There are 4 nested groupings, the coarsest first. Each group lies inside one group of the grouping before and may be the whole of it. The rows also spread widely along 13 directions, which tell nothing about the answers.
In the rows, 128 means zero.
Known rows, each followed by its group in each grouping:
[ 99 165 128 131  89 161 131 178  74 160  91 124 114 137  99 110 104 159
 142 130 115 166 199 116 115  73] => zop z405 zot z440
[104 133 121 132  84  62 135  80  87 140 105  97 106 152 124 139 160 117
 135 169 148  75 146 138 108 138] => sali z117 tek z626
[118 145  99  91 124 202 137 140  93 135 162  87 117 146 107 120  65 116
 114 162 111 168 142 110 153  73] => zop z822 Dati z723
[127 131 127 160  86 131 163 109 119 191  84 174  98 150 132 103 121 193
  60 142  85 169  77 120 150  60] => zop z822 meve z692
[124 105 146 111 124 168 111 142 139 142 118 135 136 131 135 134 102  95
 139 142 122 146 142 105 139 126] => Fasu z403 Bige z782
[117 117 101 117  91 155 110 159  89  87 129  97 125 123 105 145  84 133
 151 136 112 137 131 138 129 120] => zop z822 Dati z193
[139 134 120 118 155 135 136 122 137 134 156 114 148 154 135 157 136 102
 112 152 117 114  96 163 130 142] => sali z117 zopus z549
[159 105 123 136 133 119 117  84 163 154 158 126 143 130 145 140 140 135
 133 142 113 154 125 100 117 161] => zop z898 savop z536
[100  96 168 173  87 138 169 130 139 171 126 214 122  98 146 121 139 194
 108  91  33 172 184  74 158 114] => zop z405 vir z351
[134 179 128 156 130 153 105 156 133 159 134 129 170 151 112 101 129 124
 122 188 118 131 153 109  88 129] => zop z493 Vofe z24
[101 149 118 113  29 182 123  97 172  82 116 171 119 159 166  92 116 135
 136 130 153 130  64 119 160 137] => Govor z551 vos z123
[165 131  90 120 115  51 158  86 163  89 131  92 148 152  95 143 143 129
 121 168  74 106 119 108 120 129] => Govor z146 retal z46
[118 167 128 101 134 114 124 134 142 114 138 149 149 141 128 121 184 123
 171  79 110 122 162 152 106 132] => sali z151 Gipu z715
[145 123 145  90 147  93  84 101 122 124 178 155 147 116 131 126 162 119
 163  72 107 122 140 106  99 156] => Govor z146 paf z897
[153 182  91 111 147 163 154 160 142 131 146  99 155 169 131 152 119 162
 148 115 142 176 119 186 103 112] => sali z151 peri z887
[134 141  76 110  82 122 117 155 126 120  85 129 134 130  66  91 102 152
 150 124  86 169 128  81 122  70] => Fasu z320 Muk z363
[137 169  56 123  91  73 130 155 133  52  94 104 160 149  55 103 136 126
 134 165  69  89  90 136 107  96] => sali z151 Gipu z448
[ 98 112 141 161  43 125 145 120 157  81 110 154 142 125 145 132 138 156
 154 145  90 105 170 102 137 163] => zop z822 meve z535
[183 137 169  82 145 119 105 131 112 133 172 114 157 164 158 158 103 124
 162 124 178 128 133 103  70 135] => Fasu z403 Bod z672
[ 90 128 106 158 101 127 122 132 123 130 103 147 122 117 113 113 155 134
 115 130  86 122 116 163 145 126] => zop z493 Vofe z559
[123 110 178 143 124  92 160  80 148 143 181 161 155 134 179 154 162 137
 126 138 104  83 151 107 129 174] => Fasu z320 zimez z744
[143  92 104 113 111 128 194 101 201  95  75  90 107 173 128 182 127  89
 101 168  92 131  98 157 192 110] => sali z117 zopus z467
[119 195 117 100 114  89 123 136 135  76 148 133 171 158 111 106 178 114
 166 122 121  63 126 155  99 126] => Fasu z320 zimez z309
[142 125 139 112 174 135 144 121 162 138 160 113 154 146 155 177 154 100
 134 122 132 125 118 181 134 156] => Fasu z819 fov z158
[166 145 157 142 135 105 151 141 171 139  98 108 166 169 122 169 145 117
 129 167 105 130 185 120 101 139] => Govor z551 zenu z847
[116 149 109 155 104 110 143 146 117  98 163 126 158 129 127 142 136 167
 138 136  93 107 141 154 105 149] => zop z493 Vofe z24
[116 132  93 141  71 138 146 182 182  67  53 109 150 138 101 149 122 137
 182 133 111 142 163 159 131 135] => Fasu z403 Bod z672
[160 156 150 117 127  93 122 153 139 124 129 147 174 151 120 123 139 138
 151 134 110 117 149 100  79 117] => Fasu z403 Bige z782
[132 117 121 142 125  68 167  77 135 170  71 133  95 152 116 140 165 129
  62 146  79 125  81 161 159  88] => Govor z146 retal z46
[130 128 129 106 129 152  85 122 114 124 158 117 131 137 143 136 125 106
 148 122 153 129 114 145 113 148] => zop z493 Vofe z24
[136 170 150  93  89 131 117 114  91 137 142 147 124 169 144 106 112 142
 118 123 151 125 104 103 104  89] => Govor z551 zenu z847
[115 117  93 136 115  71 127 117 169  45 152 114 182 119 106 148 176 103
 163 145  79  52 110 162 128 193] => Fasu z320 Muk z363
[143 153  76 115 164 115 107  89 136 146 188  88 156 132  83  96 145 105
 123 177  95 128 125 101 114 139] => zop z405 zot z440
[129 129 105 125 116 114 111  95  65 176 123  82  99 146 112 133 112 134
 113 170 153 138 120 137 110 110] => zop z822 Dati z723
[ 77 136  90 111  96  98 143 101 101 147  99  88  95 126  99 119 153 121
 166 128 129 129 205 139 136 109] => Fasu z403 Bige z782
[105 146 158 134 140 131 124 161 115 166 140 165 154 118 138 138 161 148
 166  78 107 140 199 145 106 140] => Fasu z320 zimez z309
[143 123 146 145 137  64 138  51 147 184 163 168 142 141 145 113 185 132
  94 152  89 103 109  83 112 148] => sali z117 tek z626
[108 145 156 151  86 143 105 136 118 141 112 148 142 141 142 119 141 140
 149 151 137 117 165 121 101 149] => zop z822 meve z692
[106 146 162 128 145  95 121 125  81 182 164 164 142 121 147 136 176 155
 152  76 126 116 172 149  93 138] => Fasu z320 Muk z363
[123 139 145 133 118 124  95 158  90 141 141 160 153 121 132 128 131 148
 157 104 118 129 155 118  82 142] => sali z151 Gipu z448
[ 92 116  88 120 126 111 138 121  71 142 150 103 109 108 104 133 114 137
 123 122 104 126 125 155 142 108] => Fasu z403 Bod z672
[ 95 156 142 149  79 125 164 133  79 171  73 115 104 172 123 128 114 125
  92 207 133 101 159 124 128  82] => sali z117 zopus z467
[158  76  98 113 124  89 132 109 162  75 161 111 146 106 107 161 132 139
 158 104  57 142 137 102 136 158] => zop z405 zot z440

New rows, each followed by its group in each grouping:
[115  88 181 116 181 114 188 121 125 170 151 121 125 125 151 198 151 105
 118 104  73 124 211 147 165 123] => Fasu z320 zimez z744
[143 121 154 135 104 142 145 132 176 112  95 159 138 155 143 142 141 129
 113 132  89 136 107 134 148 116] => zop z822 Dati z723
[ 93 159  84 147  59 147  94 161  95 101 130 120 148 114  98  98 111 170
 185 140 128 136 169 116  94 151] => zop z405 zot z440
[208 114 187 128 120  77 160 112 194  84 105 114 165 194 161 188 139 102
 108 189 112  80 102 112 111 134] => zop z898 savop z536
[123 127 106 151  40  67 141  90 144  88 132 157 137 123 125 111 157 199
 162 118  86 120 147  86 108 150] => zop z822 Dati z723
[153 122 156 155 111 149  65 137 149 147 104 155 165 138 127 113 125 107
 130 181 124 130 117  85  95 161] => zop z822 Dati z723
[ 90 119 114 162  64 112 127 106  97 109 143 125 137 118 133 131 111 149
 128 178 114  84 133 118 123 170] => Govor z146 paf z897
[132 146 164  95 140  84 119 139  96  95 155 148 147 138 112 128 164 107
 133 104  73  80 148 126 111 101] => zop z822 Dati z723
[133 175 141  86 105 138 183 133 119 111 139 114 124 192 150 150 120 134
 129 134 142 118 139 144 126  80] => sali z117 zopus z467
[ 97 117 129  98 118 135 142  76 153 115 174 144 119 119 154 136 161 119
 152  83  99 134 157 131 161 154] => Govor z146 retal z46
[160 108 155 155 121 114 105 162 162 136 113 151 177 128 132 165 139 142
 173 128 105 147 187  95  79 184] => sali z117 zopus z549
[148 148 129  99  38 134 211 102 154  67 142  93 125 185 139 140  76 166
 139 184 105 135 188  42 141  78] => zop z822 Dati z723
[160  92 155 133 152 121 141 131 129 156 129 111 139 143 153 198 117 128
 127 135 121 144 149 139 113 152] => sali z151 Gipu z448
[ 75 196  91  75 149 180  89 107 101 163 204 125 122 117 119  69 174 112
 188  68 143 165 196 139 118 119] => zop z898 savop z536
[130 102 150 155 122 111 152 118 159 141 134 158 153 130 163 160 145 148
 124 131 104 119 117 145 130 161] => Fasu z403 Bige z782
[153 138 165 113 137 164 129 152 111 156 139 108 141 163 154 177  91 126
 136 138 157 155 166 134 106 135] => Govor z551 vos z123
[ 82 209  93 113 151  90 154  71 115 143 192 138 138 144 107  74 206 116
  98 136  81  77 117 164 135 108] => Govor z146 retal z46
[146 120 148 125 153 125 148 100 174 124 150 119 154 151 149 169 148  96
 116 155 103 112 132 143 138 164] => Govor z146 retal z46
[154 122 161  79 131 106 142 129  61  98 149  95 117 168 148 189  87 113
 103 132 139  89  84 167 123  94] => Govor z146 retal z46
[109 160 131 140  63 102 180 137 114  52 165 126 152 155 154 161 135 186
 148 131 119  71 131 173 115 147] => zop z405 vir z351
[117 165 113  70 124 171  75 107  79 176 137  86 104 151 103  91 102  78
 151 150 178 161 174  87 111 102] => Govor z551 vos z123
[ 92 131 154 139 135 219  81 177  83 166 170 165 143 108 151 119  95 125
 127 116 122 156 141 134 124 138] => zop z493 Vofe z24
[111 174  92 148  71 125 135  95 155 166  81 127 121 154 116  93 153 164
 144 152 142 161 159 120 113 127] => Govor z146 paf z897
[110 158 122  96 138 162  84  65 133 200 197 115 138 135 161 108 160 123
 201 110 210 164 193 106  90 186] => Fasu z320 Muk z363
[132 137 102 123 123 102 118 162  98 130 131 129 148 117  94 128 123 152
 147 111  96 141 133 129 102 109] => Fasu z819 fov z158
[102 128 120 141 108 140 164 140  98 121 133 144 123 131 131 146 106 151
  83 134  76 120  86 170 161 102] => Govor z146 retal z46
[149 180  60  87 153 105  87 163 136  72 143 111 175 130  46  95 146 103
 156 114  67 126 105 143  99 109] => Govor z146 retal z46
[140 125 171 123 161 135 139 105 150 184 161 135 146 135 153 155 149 124
 139 121 108 156 215  97 116 153] => Govor z146 paf z897
[ 83 144 150 166  84 149 119 134 114 158 168 209 156 108 176 112 146 195
 154  87 126 128 136 134 110 171] => Fasu z320 zimez z309
[151 104 125 133 112 117 146 118 169 131  91 113 129 157 142 179 138 126
 141 142 132 143 129 148 126 153] => sali z117 zopus z467
[ 73 148 129 148 134 120 115 158 100 122 129 141 146 107 105 127 183 117
 148 107  78  93 183 186 124 146] => zop z822 meve z535
[116  86  67 161  37  64 133  85 156 102  52 126 104 110  90 123 139 164
 142 140  76 144 122 104 144 143] => Govor z146 retal z46
[120 135 111 140  73  85 156  79 169 140  84 124 112 148 127 131 171 151
 149 129 120 144 175 121 131 145] => Govor z551 vos z123
[150 154 136 105 201 126  99 121 105 168 204 122 156 136 135 142 163 124
 135  98 132 134 119 171  92 149] => zop z405 zot z440
[ 95 115 121 160  99 111 124 128 162 146  50 187 117 114 104 110 184 127
 104  94  54 143 108 160 163 118] => Govor z551 zenu z847
[104 149 110  89  98 122 107  82 101 121 144 144  99 143 129  88 156 129
 127 100 131 116  78 146 138  98] => zop z822 meve z692
[136 152 107  98 145 119 114 200 122  91 116 101 172 129  58 130 119  95
 170 130  67 122 192 115 109  97] => Fasu z320 zimez z309
[105 144 132  86 106 116 121 117  87 104 125 130 113 148 119 109 133  89
 122 133 112  85 113 123 135  88] => sali z151 Gipu z715
[130 142 113  69 138 153 145 139 119 150 132 124 109 143 104 123 122 122
 147  77  94 189 174 107 140  62] => sali z117 tek z626
[147 162 100 124 118 128 101 153  69 137 145 105 147 145  86 103  85 145
 112 177 114 129 100 104  91  92] => zop z405 zot z440
[150 161 104 124  86 117 140 181 105  67 146 124 171 146  96 131  79 166
 129 150  79 117 117 106 101 106] => Govor z551 vos z123
[109 127 153 131 111 174 108 175 141 102 102 138 154 129 108 127 121  86
 145 155  81 124 185 107 138 128] => zop z822 Dati z723
[132 133 117 151  88  62 162 101  72 109 120  86 118 169 133 166 122 161
  85 192 133  61  68 185 113 117] => zop z822 meve z692
[121 125  92 136 164 145 148  88 165 138 210  95 152 122 147 161 160 139
 148 127 115 145 145 174 137 197] => zop z405 zot z440
[108 110 142 152 137 142 191 145 155 115 165 147 157 127 150 179 139 135
 111 133  52 115 155 153 161 152] => sali z117 zopus z549
[174 139 147 125 104 107 152 116 112 110 167 108 145 178 161 162  92 160
 106 174 142 105  93 115  95 119] => zop z493 Vofe z24
[108 125 135 110 122 168 111 109 132 128 179 125 136 123 149 132 135 117
 165 116 133 139 167 120 132 166] => zop z405 zot z440
[135 137 105  91 141 176 100  84 168 120 191 127 138 142 138  97 129  84
 122 144 121 140  83 106 148 137] => zop z493 Vofe z24
[136 120 102 116 113 111  88 112 115 135 129 123 118 124 114 120 136 136
 151 106 126 152 120 124 107 131] => zop z493 Vofe z24
[121 154 144 153 102 125 128 127 150 134 129 191 153 136 133  97 166 157
 116 123  77 124 115 121 122 123] => zop z822 Dati z723
[150  96  55 110 132 112 107 106 170 114 113  91 135 117  76 126 128 102
 151 139  78 165 121 103 136 139] => sali z151 Gipu z715
[100 106 117 180  97 154 140  93 151 203 141 124 138 113 160 139 121 169
 156 171 147 172 201  98 118 194] => Fasu z403 Bige z782
[145 124 175 108 111 120 151 122 158 101 142 149 152 160 177 169 138 132
 149 110 136 103 122 140 127 144] => Fasu z320 zimez z744
